The same things were measured in two ways. Each way mixes the same 5 hidden numbers, adds some noise and spreads widely along 3 directions of its own, which tell nothing about the thing.
(in the rows, 128 means zero)
Some things both ways: the first way, then the second way.
[137 115 176  95 130 150 117 123 131 105 137 141 137 125  75 110]
[137 196  55 106  98 160  56 166 157]

[161 157 113  91 104  97 117 126 142 100 165 135 122 190 167  78]
[141 101 134 138  90 174 126 140 204]

[ 59 123 139 147 104 120 120  93 132 172 111  93 127 102 153 146]
[107 115  96 131 124 133 197 144  60]

[ 87 107  86 123  67  90 138  86 118 145 117 140 117 126 163  91]
[112  93 101 169  97  91 182 164 132]

[ 98 135 171  81  97 181 140  82 134 120 170 126 102 128 127  66]
[129 183 122 196  97 193 102 173 154]

[ 62 111 124 163  96  89 121  94 136 162  86  98 145  95 138 162]
[116 129  91  70 119 102 153 142  42]

[119  98 141 140 118 160 111 121 148 127 126 137 131  92 141 147]
[144 175  87 103 139 119 135 151 102]

[116 155 117 138  93  75 104  92 170 141 119  84 130 133 151 102]
[100 100 119  82  84 164 102 154  79]

[158 116 129 129 154 144 113 166 118 120 141 146 153 163 185 183]
[176 128 141  81 126 121 172 102 155]

[ 82 103 144  93 101 136 153  73 100 154 126 120 120 121 113  78]
[100 136  83 185  79 130 118 190 127]

[ 80 124 121 145  99 105 107  92 139 174 110 100 120 103 163 125]
[ 96  88  99 135 104 136 189 148  72]

[125 130 128 130 115  73 125 126 132 109 104 115 164 160 122 150]
[134 129  96  85  88  95 139 131  82]

[100  84 115 124  96 122 125 127 104 137 111 171 131 106 137 136]
[146 147  84 143 104  76 169 142 126]

[107 130 165  70 120 171 145 120  94 120 170 145 116 162 140  90]
[147 169 131 199  92 165 128 156 157]

[153 135 154  92 139 153 116 124 132 124 161 126 128 160 145 102]
[121 137  77 116 128 174  91 170 175]

[183 136 114 112 139  81  85 131 148 146 131 113 140 156 147 101]
[104  54 113 105  58 171 135 132 150]

Other things, the second way, with their names:
K848: [109  84 113  91 101 141 143 145  95]
K137: [113 153  45 184  68 114 141 166 121]
K858: [151 142 101 165 109  65 154 163 172]
K980: [163 163 139 145 121 119 115 157 175]
K391: [139  56 154  77  95 114 156 124 153]
K746: [140 112 145 109 117 140 186 120  88]
K717: [ 98  81  57  90  73 176 105 151 158]
K74: [121 156  88 180  90 187 154 147 127]
K380: [122 180  32 166 117  70 155 176 102]
K411: [171 195 121 161 141  96 150 154 137]
K2: [136 120 121 134 100 142  96 166 184]
K105: [152 183  98 144 120 163 128 150 149]
K307: [159 134 161 112 112 126  97 155 173]
K408: [127 129 110 133  96 161 128 146 115]
K217: [ 98  48 131  97  48 147 123 137 111]
K186: [168 133 144 214 140 120 201 152 225]
K127: [138 164 110  95 113 136 114 150  85]
K789: [127  94 101 162  65  84 134 164 173]
K353: [107 127 137 183  62 201 147 151  87]
K329: [129 121  92 107 108  37 156 156  89]
K611: [130 167  82 125  81 130  72 166 126]
K333: [152 147 126 109 108  87 132 145 120]
K610: [142 114  82 154 101  78 120 173 230]
K863: [142 181  87 119  74 162  76 144 126]
K288: [138 125  85 157 104  73 136 172 175]
K167: [134 140  91 146  97 153  85 167 206]
K741: [135 111 147 133 122 151 142 151 139]
K130: [114 133  77 165  84 161 144 157 126]
K461: [159 154  97 133 146 165 172 129 156]
K400: [130 131  95 148 115  73 223 135  64]
K311: [143 113 131 144  88  54 188 131  90]
K283: [173 143 109 157 138 117 153 144 227]
K462: [118  95 144 128 104 157 181 138  80]
K376: [157 131 120 158 116  89 162 151 165]
K779: [142 109 128 116 149 138 175 143 159]
K509: [133  89 131  81 128 180 157 129 149]
K821: [147 167 133 167  88 118 103 161 134]
K354: [145  74 198 110 117 157 154 131 161]
K794: [173 168 163 129 135  95 127 145 128]
K515: [137 155 103  70 121 119 119 137  63]
K970: [110  73  94 128 103  76 163 167 130]
K622: [124 102 155 182 100 190 163 152 152]
K238: [108 115  79 122 107 161 160 146 103]
K220: [124 149 116 159  80  99 131 160  70]
K185: [134 147  94 141 138 123 146 165 137]
K749: [143 141  75 170  82  84 138 161 165]
K759: [127 127 125 151 108 167 108 169 174]
K244: [130 147 153 182  92 214 118 155 143]
K303: [156 134 161 146 113 109 183 125  97]
K653: [118 105  92  69  78 152 146 115  84]
K720: [145  93 158 129 125 141 202 119 119]
K598: [117 171 111 179 119 160 115 190  94]
K827: [131 182 105 131 100 135 131 146  55]
K748: [167 156 144 169  97  80 146 150 149]
K855: [186 167 106 127 165 104 183 128 169]
K357: [129 198  57 137  78 127 118 143  65]
K596: [ 85 122  50 153  82 131 110 194 123]
K63: [143 197 123 161 104 123 101 172  95]
K585: [ 84 133  62 160  67 133  92 188  80]
K111: [114 127 100 161 128 199 176 151 118]
K394: [138  90 145 148  99 111 158 149 166]
K528: [143 166  85 110 144 133 101 171 148]
K715: [ 88  52 130 167  80  97 189 162  77]
K16: [ 99  64 130 150  73  59 163 168  96]

Some of these things the first way, each followed by its name:
[146 111 111  94 112 139 124 113 119 132 153 153 119 146 163  83]
K2
[136 152 144 102 124 116 111 127 137 123 150 114 131 167 148 109]
K408
[150 145 160  89 116 119  96 145 143  94 149 144 135 152 101 104]
K863
[135  95 112 125 115 183 138 125 130 117 154 162 121 128 195 136]
K794
[116 115 178 103 138 207 134  88 135 142 161 106 114 113 135 100]
K598
[ 75 132  69 131  56  57 133  70 133 164 117 113 114 133 188  78]
K715
[109  99  76 128  85  75 152  69 121 146 105 115 135 141 165  96]
K16
[ 73 128 184 102 128 162 136  75 119 172 141  79 116 114 117  98]
K353
[ 51  97 123 145  93 110 142 100 106 157  95 127 139 105 147 156]
K400
[ 93  87  96 131  95 105 136 118 103 145 108 156 135 120 162 142]
K311
[149 144 119 138 133 120  96 126 164 138 145 103 131 150 191 134]
K509
[130  97 112 123  91 178 110 140 137 111 155 195 104 106 181 124]
K411
[139 115 104 141 111 149 108 120 151 139 148 139 115 122 208 130]
K779
[148 134 106 147 117 130 106 121 171 124 143 119 128 141 204 135]
K720
[114 129 126 105 110 139 130 131 113 130 154 148 121 157 177 120]
K185
[146 131 128  87 121 154 119 126 122 136 171 146 110 158 176  81]
K759
[ 84 129 139 107  85 142  86 123 130 168 151 159  88  90 144  85]
K74
[ 88 107 132  93  93 108 124  96 101 169 122 136 116 116 115  74]
K596
[102 104  95 122  94  78 157  82 109 141 104 114 144 150 151 112]
K970
[100 113 153 105  99 169 141  95 134 113 148 135 119 118 129 103]
K63
[183  83 133 108 138 197 133 126 140  91 153 167 135 132 152 124]
K283
[153 126  87 147 108 135 118  94 169 136 149 112 116 139 222 111]
K354
[168 108 130  75 132 147 115 142 106 123 161 171 124 154 139  83]
K167
[145 148 129 144 120  60  72 144 169 128 105 107 152 135 125 146]
K653
[110 104 123 143 110 158 130 105 140 135 134 129 125 116 182 141]
K303
[ 87  83 179  89 125 141 151  94  83 143 107 128 143 111  58 115]
K137
[113 141 123 131 119  86 127 100 139 143 117  84 148 158 159 127]
K848
[106  84  91 140  90  90 131 116 112 138  98 154 142 119 154 143]
K329
[ 95 118 164 106 110 170 132 115 118 129 147 140 119 121 132 121]
K105
[149 103 141  98 119 174 135 109 130 110 150 148 125 132 137  98]
K821
[157 142 131 119 120 149  81 166 160 108 166 163 118 142 182 135]
K461
[122 140 103 124 104  48 116  90 138 154 111  89 141 156 147  98]
K217
